There are 3 nested groupings, the coarsest first. Each group lies inside one group of the grouping before and may be the whole of it. The rows also spread widely along 13 directions, which tell nothing about the answers.
Known rows, each followed by its group in each grouping:
[ 18 -19  -9  -2  -4  18  -7 -32  17   0  29 -20   0  -7  32  -6  -5 -23
  -2  -1  12  55]
z_387 kat z_187
[  7  10  10  11  -6  17  -6 -19  -7   1   9  -9 -11 -16  24  27   8  -8
  19  10 -12  -3]
z_415 masan z_968
[  9   6  19  11 -27  -2   2  15  25  23 -25 -16  11 -18 -13  -4   8  27
  27  32  -5  -3]
z_387 Rezov z_523
[  0  14  -7  23 -16   9 -15  16  13  11   3  16   0  14  25  -8   2  25
  10  16  13   9]
z_840 Vivom z_24
[ -4  20   2   1 -11  11   9 -18   7  15  -1   1   7 -22   1 -18 -12   5
   5 -33   7  -9]
z_387 fefo z_993
[  8  -2   6  -7  -4  13  -3  -1  -3  -2  -6  -8  -6 -10  -7  -1   1 -19
   4  25  -5  30]
z_387 Rezov z_439
[  9  25  10  -9   4  -4   2 -15   2   1  -7  -1 -12 -26 -14 -10  -6   9
   7 -30  -2  -2]
z_415 nefu z_404
[ -8  -3 -11 -39   4  -2  -9 -29 -22  -3 -44  -6  14 -12  21   1  -3 -34
  -5 -13  -5  14]
z_387 kat z_389
[ -1  12  -6  -1  13   2   6  -7  -2 -15   4   4 -16  10  -7  14   8  -5
   4   7  -5  20]
z_840 vemet z_483
[ -4  -4  -6 -22   9 -23  29 -11  20   7  -7 -30  23  17  11  -4   9  15
   2 -30 -12   1]
z_840 pubig z_954
[ 16  40  -9  28  10 -15 -14  -5 -10  -4   6   1  -6  13  26   0  16  33
  10  -8   3  -7]
z_840 vemet z_483
[  5  25 -10   4  -2 -16   9   6  -8   9 -29  -4   1  25   6 -21  23  17
  -9  -1 -17  -1]
z_840 Vivom z_24
[-13 -18   5   3 -12  27  17   1   6   3  11   3   6   8   0   9  -2 -12
   1  17  -5  10]
z_387 Rezov z_439
[ 15 -21  23   9 -36  -2   0  17  24  47  10 -29  16  -6 -16 -40   6  32
 -17   7  -5 -14]
z_415 masan z_968
[-10  -6  20 -18 -13   7 -16  16   1  23 -14   8  19  -4   1   8 -22   5
   3  -5  23  -3]
z_840 Vivom z_24
[-14  -8  -6   4 -13  24  -2  13  -6   3  -3  11   8   1   5   1  -7 -12
   2  23   2   7]
z_387 Rezov z_523
[ -8 -15 -12 -15   2   3  21 -23  11   8  -8 -20  11 -13   4  -7  -1 -14
  -5 -26 -16 -14]
z_415 masan z_968
[ -1   3  15 -14  -3   0  13  -2  17  16  18 -13  14 -17 -12 -17 -16  13
  -3 -37   4  -3]
z_840 pubig z_954
[ -5  -1 -19  24  -9  14  12 -10 -10   8 -23  12  11  -3   6 -12   3   2
 -13   1  -8 -32]
z_387 kat z_187
[-20  10  13  -1 -14  16  -7  23  -7  12  14  12  11 -12  -2 -18 -22  12
   3 -13   5 -13]
z_387 Rezov z_523
[ -4   3  32 -15 -31 -10  -4   0  12  22 -29  20  -6   3 -27 -30  13  23
 -25  13  -4   5]
z_840 Vivom z_24
[-19  -7  13   8  -6   3   2  -5 -14  -1   5  13  12  32  26  24  11  18
   4  11  -3 -13]
z_387 kat z_187
[ 31  -7 -12  -7  32 -30   6   9  -9  -2 -32 -26   6  31 -23  13  14   8
  -2  21  13  26]
z_387 Rezov z_439
[  7 -12 -31   5   3  -6  21   3  10   7 -33 -25  11  12  -3  -3  19  -6
  -1  23 -22  -5]
z_840 vemet z_483
[-10  -4  12 -15   6  -7   9  20   3  -3   0 -17  11   4 -13   5  -6   8
  15   6  -7   5]
z_387 Rezov z_523
[  4 -18  14  -4  -1  -8  -7  21   5  -3  13 -23   6  -4 -10   0   5  10
   2  25 -17 -10]
z_840 vemet z_483
[  5  -1  49 -10  11 -18   3 -17 -14 -23   8  -3 -16   2 -23  25  24  17
   2  18 -27  -1]
z_387 kat z_187
[  1  28 -12  18  -4  11  -5  15   5  16   0  12   7 -14   8 -10 -18  21
  15 -17  21 -12]
z_840 pubig z_954

New rows. What belongs after each?
[  0   1  12  14  -5  13  -6  -2  -6   8  10  23  -1  -9 -11 -12  -8  10
 -24 -13   8 -22]
z_840 Vivom z_24
[ 16 -14 -25 -16  23 -26   1  12 -21  -8 -33 -17   2  35 -11 -17  16 -10
 -34  18 -14  14]
z_840 Vivom z_24
[  1  -7   1 -13   1  -9   1 -19  17 -12  11   3 -13   3  -7 -14  10   2
 -16   0  -6  26]
z_840 vemet z_483
[ 11  -5 -30  -9  23  -4  13  -3   3  -1 -37 -22   0   1  -9  23   5 -18
  16  14  -3  12]
z_415 masan z_968
[  3  -9  11 -12   2   4  -3   2  11  11 -13   9   4  -9 -23  13 -13   3
  -3  -1  21   2]
z_840 Vivom z_24
[-15 -26 -18  -5 -21   4  -2  21  18  18 -11  -7  17  14  17 -16   1   6
   0  20  -8  -2]
z_415 masan z_968
[  5   5   5   0  -9   7 -10 -31 -15  15 -21   0  13  -5  27  11   5  -3
  -1  -8   9   0]
z_387 kat z_389
[  0  10   0   6   2  -4 -13  10 -24  -7   0   8   1   2   8 -10   6   9
 -13   3 -10 -18]
z_840 pubig z_954
[  1  -6   7  -3  19  -8 -11  12 -14 -15  13  -1   7 -18  -7   9 -19  18
   5 -21  -1 -46]
z_415 nefu z_404
[ 13   2  -5 -11  16   7  13 -45   7   6  -1 -25  -4 -19  11  28  -1 -23
  13 -24   4  16]
z_415 masan z_968
[  7  24   6   8 -25  25  -7 -10 -10   7 -22  -5 -26 -23   9   7  20 -24
  20  41 -30  17]
z_415 masan z_968
[ 13  13 -18  17  14  20   2   3 -22   2   2  -9  -3 -13   6  14 -12 -11
  10 -12   1 -17]
z_415 nefu z_404
[ 27  31  -6  20  22  -8 -11  65  -8  -2  23 -18 -16  27 -27 -20  -4  29
   7  13   6  25]
z_840 Vivom z_24
[-21  -3   3   2 -24   2 -11  -7  15  -7  16  50 -12  -2   0 -47  -5  30
 -28 -17   4 -10]
z_415 nefu z_404
[-12   0  10   8   2   4 -12 -13 -20 -20  22  31  -4  -8  13  -6   3  11
 -24  -9 -14 -32]
z_840 pubig z_954
[  5  -5   9  19   2  23   9 -29  -3   1   6  14  -1 -13  -4  38  -2  -3
   8   4  15 -15]
z_387 fefo z_993
[  0 -12 -20 -14   4  -6  16 -13  19   5 -16  -8   9   4   2  -8  -4   3
  -1 -18   3   5]
z_415 nefu z_404
[  6   0   2  17   3   2   6 -11 -13  -6   8  -3  -5  24  10  15  22   6
   0  21  -8   4]
z_387 fefo z_993
[  9  -4   5 -10  -3  -3   8 -14   0  10 -19 -23  11  -4  -1   2   8  -6
   3  -3  -5  10]
z_387 kat z_389
[-19   9  12  24 -14  41   1  18   5  -9  50  17 -10 -14   0  -3 -15   0
  14  10  -5   5]
z_387 Rezov z_523
[  5   8  -5  10  -8  14 -16   4  -3   9  -5  10   4   0  20  14  -5   2
  12  16  17  12]
z_840 pubig z_954
[ -4   4   1  -1  -5   4  -3  15 -16  11   1 -13  12  17  22  -4   3  -2
  -5   0 -14  -4]
z_840 Vivom z_24
[ -7   4  26 -22  -7  -2  -4 -49  16 -15   6  14 -12 -29   6   3   3  -2
   8 -14   0  18]
z_387 fefo z_993
[ -2   8  24   2  -5   4 -12 -12 -26  -2   6  19  -6   7   3   4   5  11
 -15   0   0  -3]
z_387 kat z_187
[  7   0 -12  29  14  22  18 -11 -10  -7  29 -10   5 -16   2   1  -7  -4
  -2 -19 -13 -28]
z_387 kat z_187
[ 12  11  -3  25   2  29  10  -9  -9   7   7  -4   1  -8   4  18  -3 -12
  11   5   5   1]
z_387 Rezov z_439
[  1 -15  13  14 -20  14 -25  18  -3   5  15  17   1  -5   4 -17  -2   8
 -21  26  -2 -10]
z_840 Vivom z_24
[-13 -25 -10 -18  14 -17  -4   3   6 -19  -6   2  13   8   8  -2   0   4
  -9   0 -10 -11]
z_840 Vivom z_24
[ 14   4  -4   9   4   8   3   0 -13   7   0 -14   5   7   5  -3   3  -4
  -4   5   0   9]
z_387 Rezov z_439
[ -6   8  -8  11   1  22  26 -18  19   4   2  21 -10 -13 -25 -10  -8  -4
 -13 -24   5  -3]
z_840 Vivom z_24
[  7   4  -4  -4   1 -11 -12   8  -2   9 -25 -13  16 -11  11  -5  -3   9
   5  -2  -2 -21]
z_840 Vivom z_24
[ 18  24  -8  15   5  -8 -38  -5 -22  -7  12  25 -11   4  27 -24  -2  21
 -22 -11  22  10]
z_840 pubig z_954
[ 19   5  10   5  12   2   2   4 -14  -4   4  -7 -15   0 -20  17   1   4
   3   5  -3   0]
z_415 nefu z_404
[-16   5   3  18 -11  20  12  -4   2  -6   3  28  -6 -17 -18  -8  -1   7
  -1   5  -8 -27]
z_387 fefo z_993
[  7   8  17   8   1   6   8 -12 -12   9   2   2  -5  -4 -17  13   6   3
 -10  -5  -2 -16]
z_840 vemet z_483
[-13  11  14  14  -1   1  21  -1  -7  -8  -5  17  -9  27  -8  18  28  16
   0  18 -29 -18]
z_840 Vivom z_24
[-13 -43 -10  -9 -37  18   3   1  24  28 -23 -10  34   0  23 -11  -8 -12
  -1  29   2   9]
z_387 kat z_187
[  2  20 -15  10   5   1  15 -11  32  10 -10   2   5 -18  -3  -7  -8  16
  16 -30  14  -2]
z_840 Vivom z_24
[  2 -20  12  -4  -1 -34  -5   8  16  14  -8 -17  23   7   1  -2   6  46
   3  -3  -1 -37]
z_415 masan z_968
[ 11 -20  16   5  -9  12  -7  -2 -21  23 -20  -6  18 -11  -7  18  -7  -5
  -8  16  11 -22]
z_387 kat z_187
[  0 -12  13  -8 -13  -1  -5   1  13   2  -6   5   1 -15 -11  -6   3  10
  -7  19  -8  -2]
z_840 pubig z_954
